There are 2 nested groupings, the coarsest first. Each group lies inside one group of the grouping before and may be the whole of it. The rows also spread widely along 4 directions, which tell nothing about the answers.
Some rows, each with its group in each grouping after it:
[2 0 30 -22 -36 18 -39 5 0 27 0 6 23 15 -4 2 -6] : z_463 z_522
[7 -15 32 5 -17 -13 -50 4 30 -2 -12 -5 17 -13 20 9 6] : z_256 z_352
[9 31 3 -37 -15 26 11 2 -7 9 -17 12 -17 8 -14 -26 8] : z_308 z_59
[-4 1 31 -13 -17 14 -28 -1 29 7 -7 2 8 -2 -11 -5 9] : z_537 z_915
[0 30 10 -31 -23 16 -14 15 -3 7 -10 9 -6 29 -15 -15 9] : z_463 z_571
[-20 9 -8 -11 -24 7 -21 36 -18 42 -3 -3 9 29 22 0 -17] : z_463 z_792
[-3 19 7 -15 -25 24 0 9 -11 28 -3 4 7 30 -2 -8 -6] : z_537 z_524
[-1 6 14 -15 -31 8 -25 -8 2 27 4 -2 25 10 8 1 -22] : z_256 z_910
[-8 6 -6 -3 -15 1 -7 9 19 13 -28 -10 2 3 14 -5 14] : z_537 z_152
[12 27 -2 -31 -8 26 6 4 5 -1 -24 12 -17 5 -14 -31 15] : z_308 z_127
[-16 38 -19 -23 4 -3 21 10 3 -9 -40 1 -33 22 18 -20 16] : z_256 z_355
[-12 7 10 5 -3 -6 -28 14 19 2 -10 4 -1 8 21 0 7] : z_256 z_910
[-6 -16 21 14 -17 31 -39 39 4 40 8 7 23 8 30 -1 -33] : z_308 z_127
[18 3 -8 -33 -28 11 -11 -18 10 14 -28 -4 28 -26 -9 -21 1] : z_308 z_127
[-21 19 6 -6 -5 12 -15 39 -7 13 -19 10 -19 36 21 -4 13] : z_463 z_522
[11 23 29 -26 -23 22 -8 -13 20 -9 -12 6 -17 9 -25 -13 28] : z_537 z_152
[-16 4 2 -4 -14 -2 -31 37 -3 26 -10 -1 3 19 21 1 -1] : z_463 z_792
[11 9 5 -16 -5 16 -14 7 17 -3 -25 7 -7 -8 -6 -20 18] : z_308 z_127
[8 22 0 -30 -15 -1 -21 5 11 -4 -24 1 -4 6 -16 -15 30] : z_463 z_571
[-8 17 -3 -16 -27 44 4 23 -23 44 -2 11 11 27 17 -20 -41] : z_308 z_127

New rows, each followed by its group in each grouping:
[-5 29 18 -14 -1 34 2 28 -4 6 -6 21 -36 26 1 -24 12] : z_308 z_59
[-21 22 -3 3 -17 24 1 26 -2 27 -16 -1 -12 33 25 -6 -7] : z_537 z_152
[9 39 31 -38 -12 24 -5 -16 8 -23 0 21 -29 22 -32 -17 23] : z_256 z_910
[-22 12 11 2 -19 17 -18 25 -10 35 8 10 8 35 30 1 -32] : z_256 z_910
[-12 -1 20 19 4 -9 -31 33 24 -7 -20 2 -10 10 36 4 11] : z_256 z_352
[14 12 10 -38 -37 39 -6 -9 -10 25 -3 10 19 2 -15 -22 -21] : z_308 z_127
[1 14 12 -21 -5 -3 -24 11 16 -11 -31 6 -14 6 -6 -8 41] : z_463 z_522
[-9 -6 10 3 -8 -7 -46 39 11 22 -8 -4 8 6 20 10 8] : z_463 z_792
[-7 -13 10 -3 -11 -8 -29 4 38 10 -24 -8 21 -16 9 -3 14] : z_537 z_915
[-9 26 -5 -41 -37 21 13 -18 -5 24 -17 -3 17 14 -13 -24 -12] : z_537 z_915
[12 24 10 -46 -47 20 -20 -9 -12 21 -2 1 25 21 -25 -15 -10] : z_463 z_571
[3 -5 -2 -5 -18 -15 -42 18 19 11 -23 -8 21 -6 9 0 13] : z_463 z_571
[14 22 6 -56 -41 8 -11 -26 -7 10 -21 1 22 3 -29 -15 13] : z_463 z_522
[-17 -4 -19 0 -33 -2 -6 6 3 46 -29 -23 34 1 35 0 -15] : z_537 z_152
[-10 7 0 -4 -30 11 -6 5 9 27 -20 -12 12 10 15 -2 -3] : z_537 z_152
[-3 12 -38 -19 -17 7 10 4 -4 26 -40 -7 14 -4 21 -25 -7] : z_308 z_127
[14 18 6 -42 -29 35 -1 -10 -5 13 -13 10 7 2 -20 -27 -8] : z_308 z_127
[-20 0 10 27 10 -10 -37 37 25 2 -11 4 -14 11 39 11 10] : z_256 z_910
[-7 6 4 -17 -32 8 -20 -6 -2 30 -1 -3 27 11 14 -4 -24] : z_256 z_910
[-4 -20 15 10 -34 8 -36 19 6 48 4 -10 46 8 20 13 -24] : z_537 z_524
[-13 37 3 -17 -3 12 1 12 -2 -4 -11 15 -31 33 6 -13 9] : z_256 z_910
[5 4 7 -4 -13 0 -21 8 20 7 -17 -3 6 2 -3 -1 26] : z_537 z_524
[-14 14 1 11 8 -10 -10 25 13 -10 -30 5 -21 15 38 -4 17] : z_256 z_352
[-5 0 13 -5 -3 -6 -25 1 44 -10 -28 -6 -1 -16 -6 -7 35] : z_537 z_915
[-8 13 6 -7 -9 0 -19 5 9 8 -7 4 3 11 13 -3 -2] : z_256 z_910
[-26 8 10 25 10 4 -26 46 10 11 -5 12 -21 30 41 5 -3] : z_256 z_910
[-16 0 -18 5 -18 -9 -28 37 2 33 -23 -11 21 13 35 -2 -4] : z_463 z_571
[-7 -1 44 -10 -29 29 -36 8 19 23 10 1 20 13 -5 -1 -18] : z_537 z_915
[-15 7 -32 -4 -18 -15 -15 29 -5 33 -29 -13 23 14 34 -3 -4] : z_463 z_571
[11 -1 21 -16 -29 -1 -46 8 17 10 -6 -3 24 -1 -11 -1 9] : z_463 z_571
[12 11 13 -39 -28 4 -22 -11 6 3 -22 2 12 0 -18 -8 26] : z_463 z_522
[19 13 17 -32 -27 8 -13 -19 14 1 -16 3 6 2 -29 -9 25] : z_537 z_524
[-4 5 5 10 5 -12 -39 40 30 -6 -25 0 -15 5 15 0 35] : z_463 z_571
[-18 27 -25 -21 -33 17 25 -1 -17 34 -24 -10 7 27 17 -17 -14] : z_537 z_152
[0 -22 -4 -2 -22 -2 -26 10 7 39 -20 -15 37 -22 26 -5 -14] : z_308 z_59
[-11 40 -9 -44 -28 22 14 5 -30 18 -21 13 -11 40 -4 -22 4] : z_463 z_522
[-4 -10 16 6 -29 10 -30 14 18 30 -10 -11 24 3 18 8 -9] : z_537 z_152
[-10 -13 22 11 -4 -2 -38 17 44 -1 -19 -5 6 -9 10 1 20] : z_537 z_915
[-13 12 2 -1 -27 16 -3 15 1 30 -13 -7 5 22 19 -6 -10] : z_537 z_152
[3 -3 -4 -8 -21 -5 -18 -1 13 19 -19 -10 27 -5 4 1 10] : z_537 z_524
[-11 8 -4 -6 -34 15 -6 8 0 39 -13 -9 18 19 20 -6 -16] : z_537 z_152
[4 -4 20 -6 -21 -1 -51 23 18 15 -4 -1 18 2 3 2 6] : z_463 z_571
[3 -9 34 -15 -30 4 -60 20 12 24 10 -1 23 1 -8 10 -3] : z_463 z_792
[-22 14 -15 13 -1 -1 0 29 17 9 -35 -9 -18 14 34 -5 20] : z_537 z_152
[-6 -3 -14 -7 -30 -5 -10 -5 15 30 -31 -22 28 -7 20 0 -1] : z_537 z_152
[-2 -10 30 -4 -25 7 -52 19 10 20 -6 6 17 11 7 7 5] : z_463 z_522
[-9 6 -13 -9 -31 7 -3 7 -9 40 -12 -7 29 15 12 -2 -14] : z_537 z_524
[17 -15 53 3 -10 19 -48 23 28 5 4 11 -3 -13 -5 -2 16] : z_308 z_59
[-18 32 -3 -13 -1 10 2 13 -3 0 -12 10 -26 28 14 -13 6] : z_256 z_910
[2 18 -5 -37 -19 -6 -17 5 4 6 -19 -3 -2 1 -14 -10 21] : z_463 z_792
[-8 33 -4 -13 4 37 11 31 -4 3 -20 19 -35 24 8 -26 8] : z_308 z_127
[-1 13 5 -26 -33 8 -14 -15 -5 25 2 0 27 12 4 -4 -27] : z_256 z_910
[15 -13 15 -1 -10 12 -38 13 27 9 -13 1 13 -19 3 -9 9] : z_308 z_127
[7 9 20 -26 -23 5 -35 10 8 6 -4 2 -3 7 -18 -2 18] : z_463 z_792
[4 -5 -4 -4 -14 1 -18 15 11 23 -19 -6 10 -13 18 -11 3] : z_308 z_59
[-3 17 32 -20 -13 19 -33 18 4 0 -7 15 -12 22 -8 -4 22] : z_463 z_522
[5 -10 21 -5 -1 -18 -57 22 34 -4 -18 -4 -1 -18 -2 9 39] : z_463 z_792
[2 -20 19 11 -16 8 -39 27 13 31 -4 -4 20 -10 21 -2 -8] : z_308 z_59
[-2 -4 15 -14 -28 -1 -39 9 4 20 -15 -2 23 3 7 5 4] : z_463 z_522
